There are 4 ways to turn a row about zero (a turn may also mirror it). The second row of each pair is the first, turned, with some noise. The first 28 pairs use one turn. New pairs use 2 turns, one after the other, and a turn may come again.
In the rows, zero is written as 128.
Known pairs, each followed by its turns in order:
[152 114 107 144 107 128]
[143 139 128  91 139 118]
Duv

[207 116 197 124  83 157]
[180  78 198  97 180 142]
Sos

[ 87 171 206 109 118 127]
[136 143 153 203  74 149]
Duv

[122 125 171 120 124  49]
[102  60 160 169 132 130]
ripuf

[139 146 146 128 146 112]
[142 132 112 157 131 117]
Duv

[126 139 135 116 126 138]
[143 131 119 140 130 124]
Fumol

[135 126 135 166 167 124]
[138 132 117 103 116  82]
Sos

[126 115 140  52 128  74]
[117 141  73 155 100 192]
Fumol

[121 147 131 115 158 106]
[125 105 106 136  99 125]
Fumol

[ 80 115 149 112 115  50]
[134  60 186 162 124 156]
ripuf

[174 142 128 134  96 146]
[154  88 165 145 131 127]
Sos

[145 190 118 132 131 123]
[ 83 132 127  94 153 141]
ripuf

[ 93 103 132 124 125 117]
[ 88 132 149 127 115 119]
Duv

[109 126 190 189 152 119]
[101 107  87 180  84 159]
ripuf

[128 152 172 207 128 150]
[115  89 137 116 184  65]
Fumol

[ 81  88 134 150 145 121]
[ 75 138 164 133 142 117]
Duv

[111 112 157 136  87  49]
[ 85 163 155 153 191 100]
Sos

[137 117 119 134 116 128]
[118 142 138 118 130 131]
Fumol

[120  97 151 122 126 149]
[119 120 127  92 146 146]
Sos

[116 113 174 149 184 109]
[108 126 152 191 155  90]
Duv

[134 127 127 131 154 106]
[120 130 111 140 145 106]
Duv

[138 142 165 138 159 143]
[147 100 103 114 137 105]
Fumol

[190 155 207 123 113 194]
[223  73 151  90 169 151]
Sos

[144 181 115 149 105 198]
[ 92 191 105  72 104 130]
ripuf

[148 155  78 144  69 134]
[101 186 169 146 120  96]
Fumol

[101 132 159 127 157 192]
[152 127  72  96  85 150]
ripuf

[130 152 104 100 111 112]
[130 143 137 173 119 147]
Sos

[148 154 109 142 140 111]
[100 138 122 134 158 137]
ripuf

New pairs. What belongs after each?
[118 126 154 133 127 150]
[128 137 126  98 111 135]
ripuf Duv

[143 133  93  62  85 130]
[120  47 121 124 141 101]
ripuf ripuf

[110 165 126 105 207 126]
[ 79 168 157  88 166 110]
Sos ripuf

[101  49 165 163  81 139]
[ 42  69 134 165 113 121]
Sos Duv

[135 108 207 108 164 146]
[ 77 109 126  78 184 132]
Duv Fumol

[148 207 148 104 167 157]
[161 123 154  79 203 133]
Duv Duv

[102 124 142 107 104 189]
[178 121 119 150 172 109]
Fumol Duv

[ 64 102 142 140 119 115]
[138  65 153 105 149 127]
ripuf Sos

[129  49 131 136 140 109]
[147 108  99 190 128 162]
Sos Fumol

[121 127 148 108  96 179]
[120 105 127  79  98 155]
Sos Sos

[145 133 127 143 143 133]
[142 138 132 117 114 114]
Duv Sos

[207  67 127  49 126 121]
[179  96 113 194  73 194]
Fumol Sos

[ 49 112 100 108  49  95]
[148  65  49  79 159  84]
Fumol Sos

[119 113 146 128 140 128]
[117 144 139 114 135 130]
ripuf Fumol

[110 141 186 155 116 136]
[160  99 126 127 171  91]
Duv Sos

[115 179  97 109 123 182]
[164 182  92  99 107 102]
Duv ripuf

[126 113 126 144 150 160]
[123 153 143 130 106 104]
ripuf Fumol

[104 117 171 111 122 130]
[100 111 167 121 144 141]
ripuf Sos

[116 132 172 154 137  93]
[146 128 110 152 153  78]
Duv Sos

[120 163 121 147 171 119]
[111 147 133  97 105  90]
Fumol Duv

[137 203 101 134 126 207]
[115  94  68 135  75 197]
ripuf Duv

[131 104 169 135 127 132]
[116  91 114 128 152 127]
Fumol Duv

[ 72 137 207 166 107 138]
[ 74  47 137 142 156 160]
ripuf Sos

[128 137 111 158 159 161]
[134 120 101 114 148 172]
ripuf Duv

[ 91 130  49 114  54 147]
[ 83 153 219  96 146 165]
Sos Duv

[120 112 137 103 134 131]
[117 124 139 127 150 152]
Duv Fumol

[126 134  75 101 114 197]
[211 152 123 155 119 111]
Fumol Duv

[131 136 130 152 199 207]
[134 109  60  67 150 182]
ripuf Duv

[126  76 207  66 151 106]
[126  91 128 107  24 163]
Fumol Sos

[115  91 149 207 144 201]
[ 72 213 173  97 138 136]
ripuf ripuf

[126 113 184 124 120 147]
[121 150 134  79 100 112]
ripuf Duv

[134 149 137 123 140 121]
[120 141 120 109 131 122]
Fumol Duv

[121 126 124 106 127 119]
[135 130 131 140 132 149]
Sos Duv

[ 79 154 118 149  63 119]
[ 73 146 153 120 188 133]
Sos Duv

[125 148 128  87 129  62]
[116 166 188 137 150 155]
Duv ripuf

[147 136 122 157 197 103]
[ 95 113 125  82  73 101]
Fumol Duv

[116 134  58 129 130 151]
[100 118  86  78 146 130]
ripuf ripuf

[135 159 136 131 118 127]
[131 148 133 121 129  99]
Duv Fumol

[124 137  78 115 133 171]
[184 153 130 142 102 112]
Fumol Duv

[169 123  71 122 134  49]
[ 91 101  87 185 163 183]
Fumol Sos

[125 132 163 144 138 177]
[146 163 165 108 106 110]
Fumol Sos

[143 105  97 153 165 152]
[ 99  88 122 154 152 110]
Duv Duv

[167 129 142 128  86 126]
[ 89 105 117 159 133 146]
ripuf Fumol

